The rows of a group lie close to one hidden flat surface of 9 dimensions, which passes through zero. Surfaces can cross.
In the rows, 128 means zero.
Some rows, each with its group after it:
[140 107 125 182 167 198 101 110  88  91  96 172  89 138 129 108 116 107] : teki
[158 199  95 173 140 122 105 109 170 127 174 157 114 145 111  46  80 134] : baf
[ 98 115 118 148 104 119  90 137 108 127 130 119 149 117 119 132 180 144] : Pek
[122 176 123  89 125 116 153 135 181 187 182  56 175 165 111 135 141 146] : teki
[184 136 108  75 114 105 113 166 113 162  90 118  88 189 117 130 143  89] : baf
[108 116 132 149 142  78  70 139 130  92 134 132 141  89 169 145 194 171] : mil
[ 84 104 136 232 164 144 116 113 164   4 123 130 116 135 197 129 132 176] : teki
[107 133 115 148  78 158 126 161 104  92 145 152 123  28  99 126 130 188] : kode
[120 119 128 120 130 132 164 148 118 128 117 140  94 128 107 141  94 135] : baf
[155 141 152 115 152 129 102 114 150 160 154 112 157  95 113 131 157 105] : bezo
[121 109 154 114 143  75 103 130 123 132 130 140 157  92 147 148 166 128] : mil
[105 120 124 130 131 180 169 132 104 133 114 117  94 160 143 140 117 155] : teki
[137 165  81 128 152  82 127 160 144 114 135 119 151 198 141 104 126 129] : kode
[156 143  83 106 110 146 132 173 116 103 120 112 173 140 152 124 154 131] : Pek
[169 146 111 125  68 139 139 124 139  79 119 140 113 106 189  95  97 142] : kode
[125 129 152 117 137 145 184  84 138 150 139 137 131 136 116 113  38  89] : mil
[124  93 139  93 130 131 181 176 117 116 119 119 151  92  90 186 107 111] : mil
[112 139 117 148 143 139 141 124 126 117 139 145 133 137 115 114 102 133] : mil
[144 116 158 132 168 120 152 113 140  91 137 159 177  61 141 132  88  96] : kode
[110  99 192 143 132 118 194 109 188  68 123 113  68 106 186 178  72 153] : bezo
[145 139 107 154 149 153  97 109 117 109 121 139 143 159 170  98 153 127] : bezo
[110 110  76 108  59 123  64 162  44 142  92 125 170 142 136 120 229 136] : bezo
[102 105 134 138  97 111 131 107 126 110 114 115 151 154 159 132 122 111] : baf
[126 128 132 166 136  86  69 104 141 119 135 143 148 126 122 106 145 107] : baf
[136 115 182 104 158 151 127  81 120 185 135 135 130  93 120 138 134  99] : Pek
[161 138 138  96  82 104  91 109 138 184 127 102 145 146 113 113 155  83] : baf
[130 136 150  94 134  84 168 118 153 144 137 130 119 128 149 137  82 127] : kode
[ 97 144  90 162 150 155 122 129 119 117 136 106 161 196 134 111 149 148] : baf
[109 123 137 123  71  89 111 115 130 163 129 133 132 123  82 117 104  94] : bezo
[127 114 167 138 141 154 140 107 151 110 128 109 109 112 150 148 130 137] : kode
[125 153 111 167 119 100 122 128 194  42 154  87 205 131 194 116 148 154] : teki
[119 108 136 122 165 145 146 137 125 137 126 102 174 147  99 169 144  93] : baf
[ 76 128  94 137 138 149 154 124  74 138 124 153 147 166 126 111 107 144] : bezo
[ 86 102 130 168  82 102 121 126 121 112 110 144  70 132 111 128  98 142] : Pek
[127 127 116 139 135 120 121 134 125 104 124 137 137 129 136 124 130 124] : kode
[160 144 114 101  86  98 103 140 144 148 115  98 104 159 133 124 154 123] : teki
[134 125  97 163  28 106  60 120 101  61  95 166 110  92 184  75 145 150] : Pek
[136 137 113 133 172 156 152 165 132 110 147 129 159 103  84 138 115 124] : kode
[110 133 153 137 195 165 113  89 110 162 155 140 157  98 109 129 160 128] : Pek
[150 131 112  89 128  77  97 179 104 175 108 143  59 150 105 138 159 147] : mil
[120 149 113  96 127  24 106 156 127 181 141 143  92 156 109 132 134 150] : Pek
[141 127 146  94  95  57 122 138 145 135 138 129 138  84 129 144 131 120] : Pek
[145 120 153 124 136 168 122 156 178 132 122  32  71 171 135 194 206 171] : mil
[132  94 151 128 121 153 104  98 101 139  90 128  97 152 144 134 148  94] : bezo
[126 162 115  83 122 112 187 138 175 154 161  61 208 179 137 143 115 119] : teki
[134 144 125 124 127 113 123 111 142 144 130 120 118 163 155 113 126 133] : kode
[105 119 147 139 143 135 132 103 130 150 143 125 127 121 116 136 125 132] : baf
[123 150  56 136  94 140  83 181  73 140 129 144 174 125  66  90 172 132] : Pek
[178 141 123  70 143 149 141 117 117 165 105 123 123 168 176 119 135 115] : Pek
[115 126 151 154 157 203 161 114 135 138 143 129  80 113  84 134  85 138] : mil
[120 122 151 118  94  98 157 105 156 115 133 126 131 103 157 134  82 124] : bezo
[153 159 113 133 164 146 114  95 118 143 132 156 109 151 164  85 131 141] : Pek
[127 160 116 144 147  97 111 130 187 132 165  77 166 183 127 125 146 137] : teki
[175 134 152 109  87 187  91  79 129 164 119  97 115 137 160 106 179 113] : kode
[ 93 122 115 161 160 103 136 141 132 106 131 131 129 172 108 136 107 125] : teki
[142 160 114 195 162 127  81 116 150  90 161 162 125 105 104  71 112 126] : bezo
[ 72 109 167 189 143 114 102 125 174 128 150  86  93 138  90 166 157 156] : bezo
[126 140 152 113 144 119 151 117 169 140 150  88 146 136 144 148 129 140] : bezo
[144 114 143 134 121 171 125 106 119 112 113 136 128 106 140 124 123 103] : kode
[ 97 100 191 156 169 143 115  42 143 129 143 105 177 109 198 139 166 123] : baf
[116 167 131 143  91 118 129  87 153 181 168 134 104 138  61  78  58 106] : baf
[124 121 104 126  96 162 136 155 121 112 108  87 141 168 125 146 146 118] : mil
[159 115 161  56 167  62 130 164 155 189 123  92 105 145 123 194 173 126] : mil
[163 171  89  62  64 167 179 146 132 170 128  77 133 187 135 111 106 134] : teki
[145 116 124 156 130 153 103 113 120  87 112 156 127 105 152 109 139 131] : teki
[117 142  97 120 162 149 192 219 116 127 134 144  69 140  35 153  75 158] : mil

New rows, each followed by its group:
[157 161 105  93  72 156 160 126 130 138 118 114  95 158 177  99 101 152] : baf
[162 135 149 106 185 151 106 139 119 164 134 137  80 100 119 147 177 157] : baf
[156 109 140 125 141  87 126 122 145  81  99 149 133 127 173 131 109  89] : baf
[ 88 102 132 163  90 128 115 125 129 115 112  99 104 159 116 148 135 127] : Pek
[161 134 129  96 116 107 153 180 153  80 131 121 133  61 157 159 142 169] : bezo
[ 96 151 108 146 103 133 102 128 117 172 150 117 100 151 108 107 160 180] : kode
[144 139 160 120 156 131 141  62 142 162 136 150 131 133 156  99  82  91] : kode
[136 152 131 128 165  98 137 108 181 136 154  91 147 183 160 122 127 133] : mil
[105 108 121 135 149 133 113 142  96 147 119 130 131 143  83 139 147 113] : kode
[167 141 179 125 173 144 171  39 169 114 127 146 100 147 220 102  63 113] : baf
[130 131 142 112 119 129 123 105 134 174 132 108 130 144 103 131 133 105] : baf
[136 115 133 173  48 246  86  64  91 126  94 122  82 131 143  84 145 122] : mil
[188 149  94  72  93 141 172 188 124 117 102 130  89 134 139 128  96 138] : baf
[117 130 132 145 107  93  66 133 128 120 140 127 119  95 149 131 200 176] : teki
[143 106  91 135 122 127  83 169  87  94  94 126 162 156 116 128 174  82] : kode
[150 147 113 163 165 101  95 134 130  96 134 172 105 111 123  99 125 134] : baf
[109 120 141 136 144 146 135 114 137 109 137  96 187 123 177 144 170 147] : teki
[110  99 103 115  89 142 175 158  68  78  82 170 117 113 147 132  82 132] : teki
[137 126 129 127 111 163  71 122  82 146 113 143  98  88 140 121 196 164] : teki
[122 146 170 140 149  91 106 122 178 143 192 124 164  33  58 137 132 130] : bezo
[161  87 167  62 126 150 153 137  97 151  93 130 118  81 137 177 141 102] : bezo
[ 96 152 125 113  52  99  77 116 114 190 155 124 113 105 128 102 181 201] : kode
[131 130 118 198 125 122  86 120 146  66 125 145 111 117 149  98 137 144] : bezo
[136 116 121 113  95 122 143 111 101 124 107 151 137 122 158 106  98 108] : bezo
[135 136 176 101 172 157 180  81 157 202 150 109 116 146  79 137  63  83] : baf
[124 117 119  81 136  28 143 149  84 156 117 212 124  95 111 118  70 107] : mil
[134 132 144 141 174 145 136 131 138 127 138 138 116 106 100 134 115 130] : bezo
[ 81 100 146 155 153 160 115  69  90 179 115 131 132 178 118 116 132  94] : bezo
[134 104 139 132  31 106  85 139 139 125 115  93 140 101  84 145 153  83] : Pek
[126  96 154 140 152 174  95  77 126 142  98  87 122 196 186 141 192 109] : bezo
[149 147 133  97  97 154 125 121 119 169 139 130 132  94 104 111 125 123] : kode
[122 119 120 134 143 123 139 129 120 120 111 137 110 168 130 125 113 118] : baf
[109 149 129 113  78 143 131 134 112 193 148 134  66 107  71 117 115 170] : baf
[136 108 150 135 151 101 111 111 134 111 114 142 123 129 161 131 136 105] : baf
[145 150 115 132  84 111 110  92 154 111 142 106 189 138 162  92 123  98] : baf
[195 138 137  70  98 107 111 116 160 159 130  92 179 122 132 125 146  63] : baf
[131  56 145 135 124 136 106 148  96  80  70 129 145 114 129 177 164  59] : kode
[ 87 120 112 166 180 112  45 133  59 160 135 186 130 110  86 105 194 151] : mil
[115 142 119 148 172  90  93 124 125 126 156 155 169 110 131 108 157 147] : mil
[120 114 132 130  92 144 109 142 116 127 120 117 114 107 122 139 159 151] : kode
[107 138 121 143 165 141 167 138 139 116 141 134 111 150 122 132  95 153] : bezo
[ 96  99 173 148 106  79  94  69 143 142 130 121 164 120 134 128 141  85] : baf
[ 93  48 160 123 121  74 128 186  89  79  95 164 123  31 101 204 141 121] : baf
[ 56  93 119 150 114 134 184 157  94  94 114 150  95 117 110 164  80 163] : baf
[139 106 164  95 116 101 139 141 133 135 111 139  39  88 137 168 115 154] : mil
[ 93 113 122 169  89 141 101 123 106 140 120 123 103 146  66 123 128 111] : Pek
[137 129 131 149 113  61  92 144 148  99 130 153 103  98 112 118 119 126] : teki
[ 65  95 166 159 171  87 135  83 132 123 135 130 141 141 166 148 125 137] : mil
[103 116 136 183 104 155  92 112 123  78 113 134  85 110 171 114 156 180] : mil
[103 118 114 169 121 119 121 164 126  92 122 141  72 122  85 136 115 154] : bezo
[144 136 142 112 136  96 136 122 155 165 135 118  98 162 107 134 100 104] : Pek
[136 114 136 111 116 110 132 143 129 115 121 126 126 101 142 146 133 133] : mil
[103  95 115 167 134 123  99 126  94  93 103 152 132 144 135 120 145 107] : kode
[138 124 110 131 133 160  71 145  71 148 123 148 131  97  77 114 184 121] : mil
[124 131 113 123 112 121 110 144 110 151 115 128  92 155 112 120 139 134] : baf
[107 104  92 142  86 137 127 172  86 104  88 144 101 150 104 130 125 124] : kode
[154 144 136 137 119 114 174 126 192  79 123 114  65 167 169 124  54 130] : bezo
[171 156 153 117 151 144 105 120 152 131 157 134 138  48 137 115 154 147] : baf
[118 141 102 128 131 140 123 120  77 148 115 177  91 143 134  91 108 153] : Pek
[ 92 135 108 102 101 111 149 132 112 178 135 108 142 174 105 130 119 130] : bezo
[178 116 148  82 150 109 128 145 140 151 111 114 143 138 112 160 143  61] : baf
[144 141 103 139 118 133  72 112 104 159 122 131 149 167 112  92 169  96] : bezo
[158 166  88 127 150 129 115 131 108 120 131 182 128 121 155  72 113 147] : Pek
[164 109 147  68 104 111 160 191 150 116 108  90 110 100 125 200 141 128] : mil
[162 138 119 116 198 171 157 145 141 101 135 113 171 140 162 145 146 130] : baf
[164 143 133 125 146 154 132 114 151 120 128 102 132 151 152 125 132 115] : kode
[244 122 130 108 132 164 104  92 148 110  83 117 157 167 172  96 131   9] : teki
[ 61 124 115 135 142 137 100 140  74 160 147 140 157 105 109 133 193 193] : teki
[ 90 133  87 117 165  64 175 160 122 123 139 135 209 177 111 131  92 100] : mil
[134 114 114 109 152 114 145 183 134 122 112  99 129 169 101 170 147 117] : kode
[117 117  92 139 193 129 156 186 104 114  96 146  74 222  94 151 101 117] : baf
[111 124 123 148 112  99 113 129 128 124 139 128 160 113  92 128 129 105] : baf
[115  86  93 150 139 152 126 140 101  58  58 103 138 225 206 147 165 111] : teki
[104 126  98 193 120 144  78 128 103 122 105 141  72 206  90  95 131 120] : bezo
[129 132 102 148 108 118 160 114 142  73 121 130 148 156 181 101  82 121] : baf
[130 135 166 162 155 196 117  82 171 102 159  84 174  89 141 137 168 128] : mil
[123 132 104 160 102 151 102 155 135 124 144  99 176 113  43 126 148  95] : Pek
[ 84 136 164 128  87  89 142  75 159 156 134 108  50 151 192 129 118 196] : kode
[126  95 136 127 108  78 159 133 133  80 106 151 132 112 117 146  55  75] : baf
[134 115 156 132 182 134 134 103 122 127 100 153  61 146 179 135 121 144] : baf
[148 137 115 105 118 132 138 134 123 150 126 109 151 151 113 126 127 102] : mil
[132 122 119  57  97 112 197 147 149 157 113  63 152 200 153 170 111 114] : teki
[ 93  89 128 154 118 144 126 127  70 122  91 161 105 139  95 133 111 103] : kode
